The rows of a group lie close to one hidden flat surface of 10 dimensions, which may be shifted away from zero. Surfaces can cross.
(in the rows, 128 means zero)
Known rows, each followed by its group:
[136 155 158 192 101 170 154 113 151 139 134 115 142 105 174]	Q_708
[130  95 139  96 132 137 131 156 131 143  87 138 148 119 132]	Q_494
[149  99 110 175 114 134 198  70 117 152 139 134 133 134 115]	Q_708
[132 182  97 117 108 147  90  97  68 126  97 153 165 171 176]	Q_494
[145 125 120  93 162  58  88 137 132 107 113 120 136 190  89]	Q_494
[103  91 101 112 142 168 146 104  99 115 126  83 154 136 126]	Q_833
[172 141 183 205  95 182 138 145 131 141 144 205 158 130 108]	Q_663
[136 115 170 106  89 120 120 195 126 130 144 193 100 133 120]	Q_833
[170 119 157 163 121 129 160 125 164 170 172 104 166 189 110]	Q_833
[167 137 102 140 142 153 150 144 123 121 117 126  97 108 148]	Q_833
[130 132 114 156 142 177 149 130 177 194 169 105 127  78 111]	Q_708
[111 151 142 159 119  95 132  71 123  87 184 104 129 138  96]	Q_228
[148 115  97 158 154 178 107 123 114 126 126 151 105 101  87]	Q_663
[161 144 115 183 131 116  72 118 144 104 109 154  66 115 116]	Q_708
[146  95 138  89 125 128  90 179 161 165  98 136 113  79  99]	Q_708
[ 85 133 159 160 106 121  77 107 150 143 150 132 169 180 123]	Q_833
[109 119 135  78  80 185 127 163  73 101 113 134 118  99 182]	Q_708
[117 103 128 122  94 126 120  69 126 145 114  91 141  92 116]	Q_494
[170 149 117  74  96 100 164 127 127 167  90 131 123  90 156]	Q_228
[ 79 129 109 112  76 108  75  89 128 156 142 108 125 167 163]	Q_663
[130 146 102 107 177 106 107 144 154 155  90 153 125 105 112]	Q_833
[126  31 146 117 128 116 155 151 123  97 148 135  83 126  61]	Q_494
[102 124 157 174 130 179 170 143 132 121 180 138 142 113 126]	Q_494
[ 61 123 142 125 154 105  73 115 152 153 123 144 182 142  97]	Q_494
[ 83 188 144 173  69 115  96  63 102 125 175 187 134 133 131]	Q_494
[ 93 137 136  89 104  90  98 112 141 167 132 109 179 186 141]	Q_663
[ 92  80 119  98 120 132  93 154 104 134 123 195 116 125 100]	Q_228
[113  99 108  74  75 135  79 150  83 139 115 170 103 132 132]	Q_228
[132 101 124  96 162 163 148 144 133 151  86 110 161  77 112]	Q_663
[114 126 120 126 123 108  89 105 118 133  86 142 141 139 134]	Q_708
[ 94 195 124 136 111  96  92 119 108 125 167 207 118 153 127]	Q_708
[ 93 117 163  75 126 111 156 196 101 111 162 194 122 148 126]	Q_708
[128 119 115 182  72 192 130  95 131 188 148 137 132 114 142]	Q_833
[136 137 130 156 138 176 140  84  84  95 116 119 181 141 128]	Q_663
[154 158 140 141 109 144 124 150 138 147 113 150 126  88 159]	Q_663
[169 129 154 156 149 130 127 136 154 135 151 112 167 185  95]	Q_228
[115  84  95 119 122 154  62 109  86 107  73 138 126 151 129]	Q_494
[197 176 128 123  91 102 140 103 100 144 112 147 142 154 139]	Q_494
[ 89 113 165  64 133 108 116 161 125 136 144 148 176 127  94]	Q_833
[ 66  92 112 144 111 137 132 108 125 157 125 178 126 125 138]	Q_708
[144 112 114 123 160 143 133 104 101 114 105 149 165 131  76]	Q_663
[144  82 134  99 100 124  84 129 107 145  88 140 161 187 122]	Q_228
[143 114 144 134 114  97 177  58  91  91 124 128 154 138  99]	Q_494
[111 129 131 171 113 128 109  91 119 124 152 151 132 145 101]	Q_663
[124 174 148 192 136 127 117 103 117  66 132 150 125 124 131]	Q_663
[ 92 110 146 114  73 109 130 111 104 112 132 169 102  93 127]	Q_494
[119 123 102 135  74 170  91 107 115 170 124 114 145 179 178]	Q_833
[163 111 115 135 149 127 172  90 149 168 150  96 149 121  69]	Q_663
[162 145 134 156 122  85 118 126 135 128 109 168 114 154 121]	Q_833
[ 82 125 140 134 115 190 135 128  88  90 195 122 147 131 121]	Q_833
[112 120 110 127 128 164 116 128  90  76 171 105 101 143 122]	Q_228
[138 117 173 131 146  85 175 114 121  99 118 178 148 108  75]	Q_663
[141 137 103 117 129 123  54 128 157 172  78 128 127  93 122]	Q_708
[166 160 125 198 118 148 143  93 100  85 131 131 126 151 143]	Q_228
[182 146 117 141  82 191 131 130  86 113 165 108 108 162 149]	Q_228
[ 68 128 151 125 146 142  90 150 150 118 106 134 131  67 138]	Q_833
[149 100 114 117 156 114 153  95  94 128  61 136 178 155 125]	Q_228
[107  73 147 129 152 169 183 115 126 107 153  74 162 114  98]	Q_708
[112 136 145 150 160 112 144 128 162 114 130 122 115  84 125]	Q_228
[180  64 117 129 141 130 149 109 103  99 121 104 129 166  75]	Q_494
[162 129 165  72 131 135 120 190 141 141 144 122 136  88  74]	Q_708
[142 154 111 123 163 195 170 147 127 111 137  76 129  71 155]	Q_833
[129 167 130 144 113 146 106 160 152 143 104 135 100  78 186]	Q_228
[170 127 107 162 148 135 151 105 156 140 160  99 101 113  82]	Q_663
[113 128 125 122  88 123  89 126  97  94 134 142  89 128 135]	Q_228

New rows, each followed by its group:
[165 170 118  96 168 106 205 159 134 141 149 112 139 170 155]	Q_708
[134 182 124  73 120 127  66 122 133 172  81  98 190 123 157]	Q_708
[ 98 128 115 145 144 168 111 139 152 147 146 115 113  94 131]	Q_708
[168 129  64 141 154 138 143  98 104 106 140 112  79 138  96]	Q_708
[166 118  66 153 137 168 107 119 103  93  90  99  50 101 156]	Q_708
[149 147  78 160 144 129 168 139 149 163  90 122  81 135 211]	Q_708
[ 93 102 110 129 112 147  76 151 140 156  79 171  95  83 151]	Q_833
[101  87 129 159 104 113 127 102 110 131 136 201 105 126  92]	Q_708
[108 109 184 174 109 161 123 123 133 131 156 141 190 169 124]	Q_663
[128  94  81 103 133 159 150  81 109 168 135  99 146 106  89]	Q_708
[ 90  68 176  98 121 124 131 159 144 138 133 128 156 120 103]	Q_833
[135 127 172 145 104  85  93 124 171 150 123 130 144 140 116]	Q_228
[ 96  88 124  90 163 135 107 130 115 104 144 105 143 118  72]	Q_708
[127 154  53  63 182 123 124 138 105 132 136  94 123 157 117]	Q_708
[111 107 158 185 111 144 172 150 165 139 127 140 116 109 183]	Q_708
[117 107 105 112  80 133 107  96  37  65 123 150 118 203 153]	Q_833
[112 123 130 181 146 105  78 109 163 110  87  99 133 167 156]	Q_833
[ 95  80 144 116 171 143  98 175 114  76 109 135 150 167 114]	Q_663
[109 123  89 110 178 152 132 107 111  97 129  58 149 143 127]	Q_708
[180 183  89 143 103 152 121 122 130 170 116 135  97 100 167]	Q_708
[145 165 136 135 106  71  94  96 150 157 172 137 139 165  78]	Q_494
[141 147 193 181  85 169 155 136 153 131 186  98 149 134 154]	Q_833
[138  96  83 133 172 135 137 120 129 106 122  95  93 126 104]	Q_708
[107 135 152 125 108  90 121 144 125 154 178 222 122 129  67]	Q_708
[156 120 103 179 159 159 151 140 108  61 136 112  70 137 143]	Q_833
[114 104 102 173 176 123 106  91 126 104 145 157 106 107  36]	Q_663
[ 74 168 114 103 103 145 135  67  76 123 138 124 178 137 166]	Q_494
[ 61 109 157 109 128 105 172 103  92 101 155 169 164 128 106]	Q_494
[166  75  81 177 139 132 157  84  73  71 123 146  77 178 105]	Q_833
[132 135 113  84  86 144 110 119  86  89 177  70 103 150 132]	Q_228
[141 159 172 187 100 120 133  93 120  91 177 118 159 196 135]	Q_833
[127 126 106 155 109 111  78 130 126 141  93 196  96 141 144]	Q_833
[ 90 166 128 132 191 122 121 158 178 185 133 177 159  96 100]	Q_228
[151 112 150 119  96 124 162  88 110 118  81  86 166 130 173]	Q_833
[153 161 145 103  79  89 133 146 152 184 158 156 121 124 117]	Q_494
[134 148 132 118  85 142 159 123 121 149 155 115 117  96 153]	Q_494
[130 142 122 117 111 113 173  81  62  76 141 138 141 158 127]	Q_494
[124 110 188 118  71 138 103 130 110 114 104 156 161 100 120]	Q_708
[141 117 131 131 156 121 145 154 152 113 118 123  92  80 108]	Q_663
[109  94 158 102  49 109  82 122 131 137 173 116 118 131 101]	Q_228
[122 136  91 157 173 148 117 136 142 145 189 139 124 169  75]	Q_833
[122 165 126 225 122 164 131  79 145 119 165 123 117 114 142]	Q_708
[ 79 114 119 170 148 155  64 122 136 118 115 173 123  89  85]	Q_663
[152 136 178 142 120 114 138 130 136  99  80 115 159 138 167]	Q_708
[161 114  84  59 110 134 156 144  94 171 122 146 113 120 117]	Q_708
[137 177 138 147 114 176 121 127 144 147 122  86 154  99 170]	Q_708
[117 125 137 139 129 139 140 108 116 133 161 148 162 159  96]	Q_494
[160 135 172 123  75  89 156 113 103 120 120 174 143 138 128]	Q_833
[171 121 125 156 135 139  95 160 139  86 105 128  65 101 119]	Q_708
[130  96 157 140  74 126 139  98  99 112  84 142 133 114 157]	Q_833
[167 163 137 155 110 154 121 180 162 135 150  91  91 148 188]	Q_663
[147 133 153 104  80  73 135 163  97  86 116 183  78 161 159]	Q_663
[161 160 144 195 145 124 122 130 169 116 158 136  95 112  95]	Q_708
[143 130 112 119 118 188 173  97 121 154 105  98 148  53 155]	Q_833
[ 77 133 127 138 175 147 118 137 145  84 156  68 109  98 130]	Q_228
[142 143 159 136  99 131 121 164 117  97 159 120 128 190 160]	Q_833
[ 70 156 160  96 112 151 102 107  97 112 174 125 201 122 102]	Q_708
[105 123 178  98 132 134 103 183 130  91 105 116 148 113 159]	Q_708
[103  98 133  54 167 110 117 190 130 136  97 139 144 148 129]	Q_494
[140 122  89  67 106 139 147 115  82 160 127 143 134 126 120]	Q_708
[155 146  95 191 129 162 138  77 148 167 112 101 137 119 153]	Q_833
[ 99  58 158  95 122 170 112 177 129 122 122 125 122  71  94]	Q_708
[171 143 124 142 116 194 172 165 104 131 137 146 125 139 170]	Q_494
[112  98 147 168 153 163 130 180 118  38 175 125  73 138 118]	Q_833
[127 139  88  69 156 113 160  98  83 122 163 114 158 155  80]	Q_228
[158 153 102 106 136  82 136  93 150 146 149  66 123 171 127]	Q_663
[180  53 136 146 137 129 184 146 103 114  61 184 113 131 119]	Q_228
[132 141  80 105  88 167  85 103 101 162 127  81 152 193 182]	Q_663
[150 105 197 149 106  84 188 109 118  91 124 178 131  89  85]	Q_833
[173  98 117 177  80 129 141  91 145 200 105 154 121 143 131]	Q_833
[139 128 107  60 106 103 124 158 106 178 121 192 114 132 120]	Q_708
[175  82 122 125 111 111  99 119  73 112  55 196 131 175 101]	Q_494
[100 191 153  95 126 176 101 154 115 108 170  86 180 105 142]	Q_708
[176 143 161 158 153 110 161 155 123  20 122  65 102 173 175]	Q_833
[156 132  98  90  85 177 108 174  78 147 135 165  96 141 144]	Q_228
[160 164 165  87 149  83 175 131 106  85 130 130 169 140 104]	Q_833
[153 115 102 187 146 129 130  84 179 184 103  96 148 154 129]	Q_833
